There are 4 ways to turn a row about zero (a turn may also mirror it). The second row of each pair is the first, turned, with some noise. The first 36 pairs use one turn. New pairs use 2 turns, one after the other, and a turn may come again.
Some pairs, each with its turns in order after it:
[-48 -17  26 -27  -6 -12 -20  41]
[ -2  13  24 -41 -12 -28 -55 -15]	(3)

[  8  36 -16  49  41 -31 -41 -21]
[  1  -3 -34  38  30 -37  59  30]	(2)

[ 31  20  25  23 -48  39 -15 -33]
[ -2  37 -54 -24  32  47   3 -16]	(2)

[ 14  18  34 -19 -50 -12 -38   2]
[ 21  56  21   5  38 -19  27  18]	(0)

[-25 -39   1 -49  19  22 -30 -39]
[-58 -24  23  25  23  20   4 -14]	(1)

[ 45  36  14  49   4 -44  40 -10]
[  7 -44 -42 -43  30 -21  14  54]	(0)

[-34  28  35  22 -36   6  18  22]
[-33   7 -26  31  33 -39  24  -1]	(0)

[ -7 -17 -27  17 -19  -2 -21  -6]
[ 12  -8 -28 -25  -9 -14   0  12]	(2)

[-32   6 -18   0  11 -19   6 -12]
[ -7 -13  -9 -12  -7  -7  37 -19]	(1)

[ 24  46 -37  -8  10   8  27  30]
[ 4 52 -4  4  9 23 24 42]	(3)

[  6 -32  42  36 -12  43   0 -22]
[-20  48 -34 -22 -28  36  -5   4]	(2)

[  4  -5  27  -6  47 -39  25   3]
[-22  44 -30   2  -2 -15  -3 -40]	(1)

[ 49  26  -2  14 -24 -20 -35  14]
[ 50  15   3 -37  36 -27   3  12]	(0)

[ 40  47  13   3 -30   7 -38 -42]
[ 11 -43  37 -17 -38  -9 -58 -11]	(1)

[-25 -19   2  10  -6 -18 -24  36]
[ -1 -15   2 -41  -8 -13 -37   2]	(3)

[ 36 -20 -42  31  47 -46 -40  16]
[ 67 -52  11 -32  21  20 -27 -24]	(0)

[ 44  -5  17   1 -30  16   9  47]
[ -2  30 -21 -16  -4  59 -24 -11]	(3)

[-33 -50   4   6 -12  24  -1 -17]
[-14   7 -23 -25 -48  -1 -10 -11]	(2)

[ -1 -46  16  42  12  38 -24  15]
[ 16 -25  14   6 -29 -25  39 -49]	(0)

[-44  15 -21 -44   0 -41 -14  24]
[ 24  38  36 -40  13 -48  -7   4]	(3)

[-24  22 -37  19  19   6  48 -25]
[ 19  -1   6   8 -13  -6  52 -52]	(2)

[-20 -45  12   8 -31 -34 -18 -47]
[ -2 -56   6 -33   9 -19  15 -46]	(3)

[ 39  36 -49  48   5  22  38 -18]
[ 15  24   4 -23  36  -6  71 -29]	(2)

[  1  -9  41  13   6 -49 -30   1]
[-30  20  -2   3 -11 -60 -13 -10]	(1)

[-27 -48  22  13 -31  49 -33 -30]
[  2  16  41  49 -43 -26  34 -17]	(0)

[-21 -40   7 -36  19 -42 -11  11]
[ 24   5 -15 -35  -5 -50 -23 -30]	(3)

[ 22 -34  18  42 -31  -9 -10 -25]
[  1   3  15  37 -48 -30 -13  26]	(1)

[ 12  35 -48  41  13 -26 -45  40]
[ 47  19  56 -46  15 -34  25  -7]	(1)

[  2  45  27  18  26  -1 -49   2]
[-42 -12 -19  37  23   1  26  23]	(2)

[  3 -25  31 -23  22  15 -23   3]
[-42   5  12  26  34  -3 -22   1]	(1)

[-10 -24 -46  -1 -20 -43 -14   1]
[-19  18  16 -29 -24 -18  46  16]	(1)

[  6  17 -42 -36 -23 -32 -48 -31]
[ 46  40  31   0  13  18 -46  24]	(0)

[-13 -17  11  11 -21 -48  11  39]
[ 19  -9 -31  28  42  21  13  -4]	(0)

[ 33  43  37 -48 -21 -12  28 -24]
[  5  13   4  41  57  27 -41 -39]	(2)

[ 2 27 11 22 -3 48 31 16]
[-43  28   3  33  -1  36  -9  13]	(3)

[ 25  -2   5 -37 -23  47 -15  -6]
[ 22   8  -4  32  36  34 -20 -23]	(3)

New pairs. What belongs after each?
[-17  35 -46   2  10  18   8 -37]
[ 30  38 -41  16  24 -25  11 -10]	(3) (1)

[  6  43 -22  -4   6 -25 -43  -8]
[  2  39  32   0  24  30 -15  32]	(3) (2)

[-50 -26 -36  43   2  47 -12 -33]
[ -3 -15  13  12 -61 -62   3  36]	(0) (1)

[-10  13  27 -20  24   8  18  43]
[-25  13 -15  -1 -31  43  -1  10]	(2) (2)

[ -1 -17  37  35 -11 -50  15 -50]
[-36 -11 -10 -17  34 -12  28 -60]	(3) (3)

[-39   8  34 -47   7 -13  36  25]
[ -7 -10  27 -15  19  31  62 -26]	(1) (1)

[-43  24  40 -10  30   5   3   7]
[ 12  -3  12  31  48 -27  18  25]	(3) (0)

[-37 -44  41 -31 -28  -6 -39  25]
[-12  24 -25  -9  46 -44  59 -13]	(1) (1)

[-24  20 -50 -44 -40 -39 -43 -42]
[-30  18   6 -16  25 -37 -19 -88]	(1) (3)

[-36  39  45  47  33  45  -1 -29]
[-29 -19  19 -61 -39 -63  -3 -35]	(0) (3)

[ -5 -20  24  42  41  -5   8  40]
[  1  39  11 -13 -39 -44  -1 -34]	(0) (2)

[  2  -1  19   0  49 -37 -20  21]
[ 23   9 -31   3  12 -54  14  17]	(2) (1)

[ -2  44 -26  26  33  18 -40  16]
[-30 -30 -44  17 -26  38   2 -20]	(2) (0)

[ -6  34 -17   0  31 -40 -36 -24]
[ 21  -4 -38 -17  26  25  47  12]	(3) (0)

[-18 -17  -7 -20   9   8  11  15]
[ 11 -16  16  -7  -5   4 -17 -33]	(2) (3)

[  8  30 -39  13 -25 -21   3  32]
[  5   3  40   2  40   4 -42 -12]	(1) (2)

[-21 -47  25 -22 -50  18  22 -39]
[ 16  -4 -47  57 -23 -26   5 -51]	(1) (0)

[-48 -39   5 -27  11  29 -21 -46]
[ 30 -47 -20  37  -9 -48 -28  24]	(0) (1)

[ 32  40   4  21 -35 -42  -4  50]
[ 39  59  21  20  41   9 -25  11]	(2) (1)

[ -5 -32  50  21 -50  21 -24  41]
[  7  27  11   4  49  41 -58  23]	(2) (3)

[  3  10 -22 -10   1 -16  10   3]
[ 14  -3 -20  -1 -19  -1   6 -11]	(2) (3)

[ 21  48  -1  36 -36 -48  15  18]
[ -1  69  31 -34  20  10  30 -17]	(0) (1)

[-43  31 -46  50   9 -39  37  33]
[-12  80  41 -44   1 -23 -33 -19]	(3) (3)

[ 50  -1 -31 -41  17 -50 -26  37]
[ 25  50  69  24 -13 -16 -20 -23]	(1) (3)

[ -9  40   8 -39 -37  47 -37 -32]
[ 19   4  45  36 -35  28  44 -40]	(1) (0)

[ -4  15 -11 -38 -50  37  44 -35]
[-14 -12 -31   4  69  23 -60  -1]	(1) (3)

[-31 -41 -16 -29   7 -26 -37  43]
[-47  22  43 -45   0 -11 -14 -16]	(3) (1)

[-40 -32  42 -16  40  22  44 -41]
[  6 -54 -43  48  23 -23  30  40]	(0) (1)

[-46  43   1 -50 -17 -39  22  21]
[-47 -53  -4   3  -9 -10  64  10]	(0) (2)

[-40 -36  25  20  16 -26  16 -35]
[-50 -25  10 -23   7 -16  49  19]	(1) (3)

[-32 -50  26  47 -19   2  30  29]
[-54 -24 -37 -22  12  -5  44  20]	(0) (3)

[-44 -23 -31 -18 -14   6 -19  18]
[-29  39 -29  -1 -19 -29 -16 -14]	(1) (3)

[ 46   4  -3  41  -2  16 -39  33]
[-31   1 -34 -19  12  30 -10 -54]	(2) (0)

[ 46  -1  10 -27  20  -2 -20 -12]
[-40  34   5 -16   6  18  26   2]	(0) (0)

[ -6  -8  35  12 -26 -49 -47 -48]
[ -7 -32  35 -75  -5 -26  15 -35]	(1) (3)

[-45 -35  28  45  22  14  41  32]
[ 25 -78 -37  -1 -36 -10 -14   2]	(3) (2)

[ 18 -14   4  -9 -20 -14 -11  16]
[  2 -28   9  13  -1   6  -9  18]	(1) (2)

[ -9  46 -40  19   5  15 -15   1]
[ 22  31 -24   4  44 -16  -6  18]	(3) (1)

[-20  45  -9  20  23 -36  43  48]
[ 30 -62  18  24  18  56 -17  -9]	(3) (2)

[-28 -39   9 -33  19 -22  39 -17]
[ -7  -6 -10 -44 -38  40  19  -8]	(0) (2)

[ 35  43  21 -39   7 -17  36 -10]
[-21 -57  48 -19  -3 -33   3  -6]	(2) (0)

[ 26 -28  15   6 -33  39  15  22]
[ 17 -17 -28 -29 -34  31   9   5]	(0) (1)

[-12  28 -47  20 -34  46 -39  12]
[ 15  19 -55   5 -31  12 -29 -48]	(1) (3)

[-23  33 -50  32  24  24  42  41]
[ 55  -3  37  36 -17  21 -57  -2]	(0) (0)

[ 37  10  22   5   2 -43   1 -43]
[ -8  10 -22 -22  16  32  40 -44]	(0) (0)

[ 48  11 -14 -15 -20 -18  28 -37]
[ 32  -6   1  38 -33  -9  31  27]	(2) (3)

[-18  43 -10 -19  -6 -28  44  29]
[ -5  46  65  10 -29   0   6  -7]	(3) (3)

[-40  45 -43  -1 -41 -32 -21  25]
[-11  64  29  36 -18  20  11  42]	(2) (1)

[ -6 -42 -17   0  -7 -36  23  50]
[ -8  43  10  -3   8  33 -50  -3]	(3) (0)

[-35  22 -25 -33 -12  28  39 -27]
[-14   1  15  56 -26   0  43  -8]	(3) (2)

[-35 -47  48   6  27 -38 -35  23]
[ 18  -9 -44  -5  18 -36 -70  17]	(3) (2)

[  1   3 -13  49  45  -9 -37  -7]
[-10 -29  11 -12  22  -3  28  59]	(1) (0)

[-20 -34 -41 -45  24  40 -11 -29]
[ 12 -16 -27  33 -16 -41 -58 -25]	(2) (2)

[-1 23 10  5 11 48  5 36]
[ 12 -24  34 -45 -13   9   1 -27]	(1) (0)

